There are 3 ways to turn a row about zero (a turn may also mirror it). The second row of each pair is the first, turned, with some noise. The first 27 pairs use one turn. New pairs use 3 turns, one after the other, and a turn may come again.
(in the rows, 100 means zero)
Known pairs, each followed by its turns in order:
[79, 115, 93, 110, 134, 81, 82, 108]
[99, 63, 113, 100, 116, 72, 86, 90]
zavik

[137, 69, 98, 114, 115, 98, 86, 62]
[106, 95, 144, 111, 126, 122, 69, 82]
Zug

[112, 55, 79, 109, 96, 122, 139, 64]
[86, 113, 36, 81, 72, 117, 103, 107]
zavik

[75, 129, 113, 134, 79, 63, 100, 120]
[108, 75, 125, 139, 114, 89, 98, 144]
zavik

[110, 123, 102, 104, 106, 79, 107, 59]
[78, 122, 115, 71, 109, 108, 80, 87]
Zug

[144, 83, 71, 74, 94, 141, 96, 127]
[67, 82, 90, 37, 124, 92, 108, 87]
Kare

[82, 60, 113, 58, 134, 137, 55, 135]
[104, 135, 120, 38, 125, 54, 107, 69]
zavik

[102, 78, 106, 126, 107, 120, 84, 70]
[71, 102, 71, 91, 124, 106, 115, 98]
zavik

[108, 69, 132, 140, 109, 115, 102, 73]
[137, 109, 104, 101, 135, 142, 87, 108]
Kare

[126, 74, 141, 56, 133, 123, 143, 68]
[59, 89, 132, 133, 96, 52, 43, 94]
Zug

[94, 86, 136, 126, 123, 138, 91, 65]
[66, 109, 70, 80, 151, 116, 88, 100]
zavik

[72, 80, 102, 106, 122, 68, 110, 87]
[92, 89, 78, 110, 97, 62, 75, 108]
zavik

[110, 93, 103, 134, 93, 120, 122, 123]
[116, 88, 78, 81, 93, 137, 106, 88]
Kare

[91, 111, 68, 102, 104, 83, 86, 132]
[101, 106, 81, 98, 110, 122, 131, 126]
Zug

[67, 118, 97, 60, 100, 99, 83, 87]
[99, 119, 55, 90, 113, 88, 77, 109]
Zug

[93, 80, 69, 70, 113, 140, 131, 91]
[114, 125, 115, 129, 96, 63, 81, 138]
Zug

[63, 114, 99, 89, 142, 72, 62, 71]
[99, 73, 91, 121, 136, 55, 80, 60]
zavik

[144, 88, 139, 64, 57, 115, 137, 83]
[133, 129, 86, 54, 115, 71, 58, 60]
Kare

[117, 120, 103, 129, 71, 89, 121, 57]
[139, 107, 54, 119, 113, 88, 88, 104]
Kare

[80, 75, 106, 145, 142, 60, 110, 131]
[91, 69, 118, 143, 82, 162, 87, 95]
Kare

[117, 145, 116, 142, 136, 74, 66, 59]
[72, 110, 114, 57, 156, 119, 108, 52]
Zug

[80, 77, 56, 58, 102, 120, 140, 56]
[49, 159, 71, 86, 107, 92, 71, 129]
Kare

[142, 102, 90, 125, 113, 65, 84, 130]
[82, 73, 120, 99, 114, 150, 131, 110]
Zug

[99, 141, 139, 123, 97, 118, 139, 102]
[142, 127, 74, 108, 83, 116, 122, 65]
Kare

[79, 80, 64, 93, 143, 90, 107, 101]
[110, 73, 75, 76, 85, 61, 85, 86]
zavik

[67, 108, 96, 110, 63, 66, 130, 114]
[97, 125, 80, 85, 46, 118, 118, 98]
Zug

[136, 140, 102, 90, 78, 95, 68, 77]
[122, 88, 90, 106, 126, 43, 119, 97]
Kare

New pairs, each followed by its turns in order:
[69, 97, 109, 56, 92, 81, 105, 135]
[92, 104, 137, 113, 105, 141, 78, 71]
zavik Kare Zug

[137, 119, 88, 113, 142, 109, 87, 121]
[71, 77, 95, 129, 110, 90, 142, 91]
zavik Zug zavik

[123, 73, 98, 140, 57, 80, 92, 100]
[108, 76, 111, 77, 130, 153, 110, 92]
Kare Zug Kare

[130, 79, 90, 75, 136, 100, 135, 107]
[86, 96, 141, 80, 98, 61, 72, 110]
Zug zavik zavik

[133, 124, 80, 72, 56, 118, 109, 60]
[122, 95, 120, 96, 68, 147, 68, 61]
Kare zavik Zug

[72, 103, 61, 96, 63, 56, 122, 91]
[119, 119, 78, 67, 137, 109, 112, 54]
Zug zavik Kare

[87, 126, 100, 73, 95, 135, 71, 93]
[75, 109, 133, 112, 122, 106, 136, 105]
Kare zavik zavik

[69, 103, 142, 124, 140, 140, 122, 138]
[81, 130, 134, 159, 79, 60, 93, 88]
Kare Zug zavik

[68, 109, 92, 75, 78, 121, 108, 101]
[108, 134, 75, 99, 127, 110, 110, 107]
zavik zavik zavik

[64, 98, 78, 115, 65, 105, 59, 96]
[77, 56, 71, 133, 105, 91, 112, 93]
Zug Zug Zug

[119, 127, 132, 82, 98, 57, 60, 119]
[97, 95, 39, 105, 96, 58, 126, 115]
Zug Kare Zug

[84, 143, 68, 119, 78, 57, 112, 59]
[106, 140, 67, 51, 99, 112, 115, 53]
Kare Zug Kare

[74, 92, 96, 140, 142, 75, 56, 106]
[110, 57, 72, 97, 145, 129, 121, 125]
zavik Zug zavik

[82, 123, 79, 77, 142, 89, 129, 75]
[101, 98, 87, 127, 92, 124, 99, 159]
Zug Kare zavik

[124, 77, 82, 90, 73, 128, 63, 78]
[107, 87, 117, 157, 119, 98, 102, 72]
Zug Zug Zug

[112, 112, 105, 115, 90, 117, 128, 100]
[83, 106, 111, 128, 107, 102, 117, 87]
Zug Kare zavik

[119, 66, 117, 131, 130, 118, 135, 125]
[51, 81, 134, 124, 89, 77, 87, 78]
Kare Zug zavik

[55, 101, 119, 95, 98, 82, 55, 86]
[85, 109, 84, 104, 118, 42, 124, 114]
zavik zavik zavik

[144, 110, 89, 144, 88, 112, 140, 77]
[81, 127, 75, 71, 117, 88, 51, 128]
Kare zavik Kare

[145, 75, 97, 137, 67, 111, 68, 83]
[54, 91, 102, 111, 152, 78, 69, 98]
Zug Kare Zug

[58, 68, 68, 132, 133, 138, 122, 137]
[113, 127, 162, 126, 77, 77, 78, 148]
zavik Kare Kare

[116, 82, 144, 106, 73, 95, 88, 95]
[116, 70, 115, 87, 134, 111, 85, 81]
Zug Zug Zug

[115, 64, 117, 81, 75, 84, 125, 106]
[89, 77, 69, 121, 109, 112, 62, 99]
Kare zavik zavik

[92, 81, 74, 103, 144, 68, 78, 85]
[121, 106, 80, 86, 113, 87, 154, 121]
zavik Zug Kare

[122, 86, 96, 105, 92, 90, 133, 91]
[107, 90, 111, 84, 94, 76, 79, 120]
Kare Kare zavik

[104, 57, 118, 102, 117, 122, 112, 69]
[128, 63, 131, 87, 81, 104, 97, 83]
zavik Zug zavik

[114, 70, 138, 84, 107, 101, 129, 81]
[107, 103, 110, 114, 63, 96, 84, 146]
zavik Kare zavik

[58, 142, 120, 144, 97, 62, 101, 90]
[79, 86, 37, 64, 121, 124, 107, 123]
Zug Zug Zug

[125, 115, 104, 123, 95, 100, 118, 135]
[99, 71, 95, 94, 81, 72, 126, 90]
Zug zavik Kare

[116, 75, 73, 100, 110, 91, 93, 106]
[99, 77, 111, 111, 85, 119, 120, 115]
zavik zavik zavik

[141, 86, 135, 122, 140, 69, 98, 121]
[72, 49, 139, 110, 89, 86, 65, 92]
zavik zavik zavik

[77, 116, 80, 145, 133, 131, 121, 125]
[115, 140, 98, 101, 144, 64, 75, 76]
zavik Kare zavik

